The rows are grouped in 4 different ways at once. Each group adds its own fixed numbers to the row, and there is some noise. The rows also spread widely along 14 directions, which tell nothing about the answers.
In the rows, zero is written as 128.
Known rows, each followed by its group in each grouping:
[111  85  93  59 104  92 167 162 141 131 167 132 107 112 155 152 144 118
  72 141 148 116 156 118 133 125 114 116  98 124 133 138 128 134  76 188
 148 115 121 142  77 139  67]
(5) rebis Z_251 refi
[130 175 107 162  75 109 102 131 129 144 115 146 158 114 146 111 148 100
 177 122 122 102  66 155 170  74 110 132 153 141 143 187 158 149 153  73
 205  69 114 131 129  64 134]
(1) Vel Z_432 Pamu
[127  76 182 102 181 115 170 160 118  95  92 143 151 124 107  94 110 128
 108 140 101 146 175 103 116 156 126  84 140 122 153 135 102  81  64 182
  61 125 143 172  98 110  86]
(0) beb Z_597 kuder
[149 106 104 125 177 108 111 170 115  95 116  97 136  96 116 126 191 131
  89 128 119  90 151 108 142 144 182  50 156 138 108 138  83 102 120 160
 130 113 146 150 117  77  78]
(0) rebis Z_432 kuder
[160 116 136  99 173 133 155  94  75 116 114  95 150 177 140 119  69 175
 133 105 150 191 140 135 112 146 132 137  75 142 133 121 136 104 148 117
 148 130 145 130 105 164 133]
(2) luru Z_946 Lovop
[186 137 114 126 124 146 119 120  69 114 148 110 113 185 171 116 111 108
 157  94 120 125 110 142 153 132 158  84 106 130  91 158 127 111 171 133
 151 101 138 178 105  96 135]
(4) luru Z_946 Pamu
[170  93 176 183 211 163 174 102 132 109 119 182 132 136  69 182  85  52
 151 103 193 147 141 134 156 130 132  60 116 135  75 143 111 137 139 158
 102  91 171 165 183 140 138]
(1) Vel Z_251 vuze
[120  92 145 126 116  56 176 156 155 102 109 131 211 114  99 123  69 168
 150 163 147 203 131 112 126 130 110 164  90 159 178 141 151  97 122 114
 122  94 142 108 139 107 116]
(2) beb Z_597 refi
[163 118 131 161 175 116 174 155 119 103 134 105  86 152 114 186 154 157
 154  85 132 149 134 143 173 141 222 102 112 151  90 141 119  83 151 138
  91 100 158 152 126  65 141]
(5) rebis Z_432 Lovop
[ 87 124 121  71  11 176  93  86 130 157 164 109  89  88 174 102 177 175
 113 134 129 129 116 141 114 140 112 133 147  86 128  50 142 151  87 160
 102 146 123 115  81 135 116]
(4) luru Z_946 vuze
[109 118 107  83 100 121 204 165  97 156 123  90 173 154 153 101  72 159
 105 173 127 143 151 112 128 175 120 142  86 193 152 148 169 135 162 157
 129 149 113 139 130 131 128]
(3) Vel Z_597 Pamu
[107  71 123 130 100 142 129  86 201 122 154 210 117  66 121 126 140  72
 116 145 161 121 149 116 134 108  98 108 155 103 102 124 114 200  78 141
 113  96 137 110 161 150 122]
(3) beb Z_251 vuze
[174 140 159 171 141 144 106 121  93 101 115 136 166 111 144 139 138 169
 124 160 133 160 169 151 152 165 179  71 148  86 106 167  93  93 140 173
  80 157 188 127 103  67 161]
(3) Vel Z_597 vuze
[140 153 184 118 105 163 152 103  97 161  99 107 171 134 111 120 104 164
 148 140 173 175 116 134 136 167 120 105 116 137 150  81 142 111 169 112
  86 132 164 155 135 111 134]
(3) luru Z_946 refi
[117  66 157 123  66 100 165 127 218  83 171 225 129  79 114 139 153 137
 127 159 160 186 168 119 170 136 140 159 138 120 133 132 117 154  99 118
  66  85 162 119 157  88 119]
(2) beb Z_432 Pamu
[140 125 107 109  93 152 122 117 116 114 171 104  64 123 162 147 196 166
 112  98 134 124 137 145 158 144 198 103 136 119  84 115 110 130 128 146
 109 124 145 135 100  90 121]
(5) luru Z_432 Pamu
[ 98 121 127  83  67 139 163 151 148 167 146 178 114 138 134 101 130  79
 126 142 148 100 118 113 141 139  75 141 132 159 150 129 166 165 140 117
 141 107  93 167 134 131 100]
(0) beb Z_432 kuder
[131 195 124 124 103 183  76 120  75 167 139  68  79 185 174  91 154 160
 149 108  83  93  80 142  88 160 140 143 129 143 115  99 146 127 216  88
 126 181  82 131 107 126 164]
(3) rebis Z_432 Lovop
[124 129 104  93 143 154 158  86  90 151 115  78 117 126 143 121 149 176
 109  96 152 144 141 142 134 141 162 104 113 144 120  99 131 147 123 125
 149 122 148 129 108 144 126]
(3) luru Z_946 Lovop
[109 116 104 148 115 104 153  95 146 120 115 152 143  95 132 156 127 125
 152 113 143 150 125 157 163  74 129 145 130 113 127 165 147 152  53 145
 182  83 155  93 117 122 154]
(4) luru Z_597 Pamu
[171  45  71 132 160  88 166 139 136  51 138  89 126 124 156 104 120 162
 127 101 111 155 160 105 161 119 224  82 125 154  83 167  92 119 113 141
 128  64 160 123 131  75 113]
(5) Vel Z_432 Lovop
[130 198 156 110 125 153 115 126 100 171 125 110 102 126 116 157 196 172
 134  90 151 125 100 154 130 148 147 124 133 127 141  82 133 117 176  87
 107 133 134 159 103  95 103]
(3) rebis Z_251 Lovop
[108  72 135  73  96  98 148 175 141 108 170 132 110 154 151 116  94 105
 119 143  88 130 140 101 101 136  94 130  93 140 136 118 138 106 100 174
 102 112  83 152 111 147  92]
(4) beb Z_946 Pamu
[137 153 140 172 180 140 183 122  75 157  75 109 154 193 125 145  65 112
 188 113 118 135  96 148 157 118 129 121  95 159 130 182 173 104 154 135
 173 121 130 160 128 132 179]
(4) beb Z_432 Pamu
[168 103 148 113 138 149 185 145  82 116 116 127 149 168 123  60 106 115
 129 133 117 132 141 109 158 182 159  44 127 154 128 149 125 120 163 137
  66 107 159 226 130  58  94]
(2) beb Z_597 refi
[163  90 109 110 109 117 123 114 122  89 139 109 161 121 133  98  99 114
 156 100 156 150 102 110 123 111 130  75 104 142 112 123 131 138 123 110
 149  49 144 143 137 104  87]
(3) beb Z_597 Lovop
[116 166 156 140 137 100 121 167  93 146 128  90 113 182 128 183 109 144
 164 108 103 137  80 150 110 119 111 155  72 141 144 137 164  62 150 138
 154 141  86 131  84 133 150]
(2) beb Z_432 vuze
[136  96 164 128 192 141 131 160 131  94 171 131  57 176  96 202 118  78
 123 106 142 118 140 113  93 145 119 115  78 141  80 104 117  93 137 189
 105 140  99 129 133 195 125]
(1) beb Z_432 kuder
[127  99 153  98 145 147 180 134 101 117 155 121  77 164 136 173 105 120
 115 105 141 149 155 141 123 144 128 113  73 128 103 124 137 112  85 203
 103 138 132 145  94 172 130]
(3) luru Z_597 Pamu
[131  90 154  92 152 109 129  94 165  84 118 181 112  78 119 113 174 167
  90 101 147 166 178 116 122 123 138 125 167  86 137 105  75 150  60 119
  82  89 168 132 107 130  67]
(4) Vel Z_251 vuze
[ 98 112 121  94 107 158 173  65 144 159 142 152 117  83 135 173 144 154
  97 125 212 163 161 156 151 129 122 135 110 108 121 103 142 180  72 160
 148 130 167 100 108 179 129]
(3) luru Z_251 Lovop
[ 98  63  92 162 113  65 172 171 167 114 127 115 160  84 145 115 116 117
 153 153  62 126 127 121 163  92 165 104 152 148 127 178 129 106  64 164
 120  76 126 114 130  51 144]
(5) luru Z_946 Lovop
[134 130 160 124 155 128 187 113 114 130  97 128 136 146  88 134 100 129
 173  64 168 168 102 134 141 115 124 120 107 164 137 109 155 135 128  84
 121  60 145 163 150 121 110]
(3) Vel Z_597 Lovop
[125 201 164 155 150 188  73 104  88 163 119 122  95 153 115 166 158 132
 149 104 123 108 105 166 104 139 111 146 132 105 120  95 135 102 162 115
 134 184 114 123 115 153 177]
(0) rebis Z_946 Pamu
[113  76 113  60  32 124 164 151 128 123 180  84 117 138 180 106  99 161
 124 145 112 153 124 116 131 143 129 131  91 141 133 102 158 110 100 179
 100 108 111 139  93 112 108]
(5) luru Z_946 Pamu
[ 70  88  93 153 135 138 144 115 172 138  97 132 153  71 108  98 151 109
 116 168 103  89 139 104 125 126 119 110 177 149 121 122 127 180  92 141
 135 125 125 100 180 143 137]
(4) beb Z_432 Pamu
[ 75 116  82 168 124 142 171  88 167 177 118 179 123  82 131 172 135  99
 126 156 146 120 154 161 159  91 112 162 145 121 117 161 158 183  79 152
 188 144 139  65 146 158 203]
(5) rebis Z_946 Lovop
[145 179 162 161 161 123 130 143  92 142 120 131 108 174 105 169 109 101
 179  77 134 138  80 155 126 105 112 137 100 142 124 143 155  97 165 105
 149 105 110 147 123 120 146]
(1) Vel Z_597 vuze

New rows, each followed by its group in each grouping:
[155 111 139 146 228 161  63  89 114  80 124 102 100 121  92 141 157 135
 106 100 137 120 155 105  60 146 144  87 140 101  75  75  67 119 132 129
 107 153 144  89 138 186 122]
(5) beb Z_597 refi
[124  95 119  67  89 107 173 144 144 124 157 161 109 102 143  98 171 141
  78 141 143 136 174 112 148 155 143 108 145 131 135 131 107 152  99 135
  88 105 149 154 104  92  68]
(5) luru Z_597 refi
[110 149 121  94  87  93 138 164 124 130 151  92 104 160 146 144 126 165
 143 108 125 144  96 134 121 119 118 188  82 169 150 124 166 107 158 108
 164 109  83 115 104 135 113]
(1) Vel Z_432 Pamu
[156 138 175 168 189 143 120 119 111 109 106 147 154 161  79 137  88 105
 181 111 142 152 104 124 109 133 111 131 117 144 123 123 134 104 177  90
 110 116 135 134 163 133 150]
(2) beb Z_597 kuder
[ 96  81 175 122  44 136 136 143 166 139 154 135 158  88 120 137 101 125
 141 189 131 150 121 119 120 148  95 105 127 123 131  80 143 108  95 190
  45 131 133 122 140 109 137]
(3) luru Z_946 vuze
[171  87  83 113 129 125 148 102 129 100 147 152 141 142 151 125  81 101
 134 119 187 158 150 118 156 110 130 121 102 146 100 160 128 160 151 115
 180  71 149 125 153 137 128]
(5) Vel Z_946 kuder
[131 123 133 133 130 116  75 145 119 114 121 111 212 106 118 113  93 130
 125 174 135 130 113 109  77 136  68 109 124 133 138 124 129 106 144 137
 147 139 121  99 135 140 113]
(2) Vel Z_597 vuze
[134 186 207 175 166 176 161  87 115 173 101 228 101 164  98 185 131  92
 177 103 167 156 136 182 171 129 112 152 141  98 132 146 150 129 149 106
 105 134 159 166 133 125 189]
(4) beb Z_946 kuder
[ 91 141 121 118 141 173 175  95  86 157  83  43  75 116 118 128 181 186
 134  60 118 119 107 157 144 118 182 106 132 135 127  74 161 131  71 162
 112 119 142 140  96 115 138]
(3) rebis Z_597 kuder
[105 115 113 153 201  64 162 155 135 125  85 127 166 110  95 143 126 108
 130 110 114 111 115 127 141  83 113 113 130 153 148 178 132 125  93 119
 178  79 122 135 126 120 104]
(2) Vel Z_251 refi
[109 141 117 122 120 114 132 103 151 141  94 122 146  85 125  91 176 190
 105 141 128 145 153 124 128 142 151 153 163 140 154 105 109 158 150  71
 118 130 148 102 142 107 131]
(3) rebis Z_946 refi
[124 110  96 118  68 103 100 163 153 126 189 134 149 107 146 178 119  79
 131 166 160 103  98 117 125 104  83 115 103 144 105 142 142 127 128 156
 188 100 109 101 131 133 106]
(5) luru Z_432 Pamu
[131  91 171 152 126 115 119 154 145  96 144 118 147 149 124 152  61 112
 177 146 107 164 114 118 107 123 111 133  90 127 121 119 136  68 123 167
  87 122 114 110 134 132 166]
(3) beb Z_946 kuder
[ 82 128  75 146  69 115 126 128 152 143 142 142 126  68 149 110 193 133
 126 136  96  96 119 154 170  98 156 136 174 122 125 163 145 164  85 140
 155 110 130 102 113  64 154]
(2) luru Z_597 kuder
[146 173 170 145 183 181  88 119  82 140  97 144  97 148 134 107 185 133
 114 117  84  99 152 149 127 159 154  92 181  88 122 131  90  99 139 139
  87 179 138 161  91 101 152]
(0) rebis Z_946 kuder
[152 155 116 142 164 156 107 106  86 123 144 160  65 159 168 132 170 115
 120  91  99  99 151 161 139 120 166 114 145  93  92 181 106 139 126 133
 149 148 135 139  85 119 160]
(5) beb Z_597 Pamu
[125  68 168 151 142 164 158 128 149 112 160 136  93 152 109 176  67  73
 158 130 144 138 122 120 119 130 113 112  94 126  87 102 142 114 107 211
  68 126 123 131 150 171 161]
(3) rebis Z_251 kuder
[111  62  97 129 145 108 107 192 132  83 194  75  88 160 145 141  90  91
 122 133  57  98 135  98  63 129 125 115  89 154  72 129 122  94 106 210
 109 143  65  96 126 168 143]
(3) Vel Z_597 Lovop
[ 78 168 106 129 112  57 100 162 154 164 133 154 163  91 130 164 151 108
 131 143 123 107 104 138 102  75  58 177 128 145 161 166 150 138 103  98
 219 113  89  73 103 140 119]
(3) luru Z_597 Lovop
[167 109 184 127 181 156 129 115 133 109 134 198 123 139 121 118 120 107
 112 149 142 151 184 111 123 168 125 105 157 110 111 132  78 123 152 126
  63 141 160 150 142 132 130]
(5) luru Z_946 kuder
[128 161 150 152 173 143 105 123 137 158 125 175  95 125 125 107 183 114
 122 116  93  90 132 127 122 143 145 118 192 126 111 137  89 144 172  79
  84 145 122 144 138  97 132]
(5) luru Z_251 vuze
[142  95 132 151 182 170  50  99 129  75 118 107 120  86 124  72 187 145
  99 128  71  92 144 110  94 146 164  69 196  85  91  98  61 134 111 141
  68 149 145 122 129 115 115]
(2) rebis Z_251 Pamu
[154 175 142 143 140 175 143 108  67 159 119 150 106 199 140  93 118  94
 177  82 116 114  90 157 142 139 123 109 125 137 121 159 161 141 185  85
 138 117 118 194 118  98 151]
(2) beb Z_597 Lovop
[119 119  93 103  77 103 162 117 109 138 125 102 140 147 176 136  81 136
 143 122 152 150 104 147 150  80 100 143  76 130 142 174 176 139  89 149
 217 100 119 111  79 149 138]
(3) Vel Z_432 refi
[105 173 109 106  25 113  61 157 126 154 155  89 185  70 142 177 168 160
 123 169 177 114  79 141 127 116  84 122 113 126 146 113 158 117 142 136
 196 121 122  93  97 109  97]
(3) Vel Z_432 Pamu
[154 132 143 119 137 141  89  69 118  91 124 150  87 137 150 118 155 129
 145  68 138 141 117 146 125  84 125 115 134  81 117 133 109 146  87  98
 160  86 143 130  88 141 117]
(3) beb Z_432 Pamu
[ 83  73 124 122  94 140 219 112 112 149  82 100 146 124 153  79  82 148
 140 135  84 149 125 150 168 117 130 112 127 134 159 150 178 128  42 193
 110 111 129 155 102 104 157]
(2) Vel Z_946 vuze
[177 120 110  92 130  80 115 180  85 102 161  67 158 168 178 124  93 177
 127 140 108 161 139 110 107 161 166 113  79 153 124 148 110  52 185 140
 132 127 122 133  85  92 108]
(5) luru Z_946 Lovop
[118 109 101  98 109 134  60 110 139  92 152  91 126  66 126 105 191 159
  86 127 129 111 136 110  91 130 136 100 153 116 108  73  95 143 102 134
 133 117 130  84 122 137  81]
(1) luru Z_597 Pamu
[113 123  83 129 135  85 121 171 132 121 131  85 137 109 132 136 156 154
 113 120 101 118 136 119 128 129 168 131 131 164 124 137 120 109 146 126
 158 119 108 102 133  97 131]
(0) Vel Z_946 vuze
[159 142 136 132  57 167 154  91 115 137 158 185  74 170 189 109 131 123
 163 113 138 154 119 178 186 121 149 141 123  95 119 176 154 149 130 126
 127 117 148 162  83  81 163]
(1) rebis Z_432 Lovop
[112 125 177 134  93 141 127 126 166 138 141 189 132 101 113 103 167 141
 114 176 118 148 160 128 130 176 122 137 177 114 144 104 105 135 150 110
  36 156 145 134 145  90 138]
(2) luru Z_946 refi
[133 108 119 112 142 158 125 105  99 134  85 104 177 114 138  24 131 137
 118 148 101 107 120 105 121 149 118  59 175 142 139 129 114 152 124 110
 125 120 143 164 127  99  94]
(2) luru Z_432 Lovop
[124  92  79 108  37  60 139 208 153 124 168 106 171 103 176  87 131 133
 140 174  86 114 102 102 156 127 154  96 138 173 138 172 141 108 140 127
 127  74 110 145 119  19  85]
(5) luru Z_432 Lovop
[124 151 103  96 144 139  86 122 100 139 113  91 151 132 147  56 135 185
 104 139 100 115 135  99  61 162 116 150 152 152 141 102 112 141 182  71
 133 162 105  98 128 146 113]
(5) Vel Z_597 Lovop
[141  86 132 100 165 100 132 125 126  82 136 102  96 116 131 118 165 150
 115  73 106 145 148 117 121 115 172  85 135 125 110 104  89 109  76 133
 102  77 140 145  97 108  85]
(3) luru Z_946 Lovop
[164 203 169 128 117 148 126 129  46 162 114  82 153 171 146 156 104 166
 172 107 161 159  74 169 155 139 139 114  86 126 149 137 162  64 183 138
 144 133 143 169  69  87 128]
(1) luru Z_251 kuder
[102 136 183 102 136  87 186 184 140 141 134 135 106 134  92 175 152 162
 122 113 132 162 150 125 119 160 142 150  99 164 154  96 139  90 138 128
  61 121 119 151 119 105 104]
(3) beb Z_597 vuze
[ 93 129 139 139  88 132 144 157 159 152 159 115 118 117 113 183 124 143
 139 158 145 142 112 137 126 146 129 176 100 150 129  94 161 108 156 164
  93 155 111  91 141 132 159]
(1) rebis Z_251 kuder
[113  64 137 146 161  78 144 179 159  70 145  82  96 145 126 131 112 143
 150 120  55 138 134  96 104 128 175 138 117 162 102 119 107  77 110 167
  64 117 100 103 134 119 148]
(3) luru Z_432 kuder
[103 118 133 109 123 111  89 131 139 106 100  70 140  71 107 114 173 178
 122 117 111 135 110 120  99 109 128 124 146 121 151  60 118  97  84 127
 120  97 125 101 108 114  86]
(1) rebis Z_946 kuder
[125 163 186  97 185 136  95 146  95 130  93  95 141 113  67 136 183 159
 111  91 139 123 115 121  93 151 100  96 145 130 157  53 112  85 138 102
  96 111 128 171 111 122  54]
(2) Vel Z_946 kuder
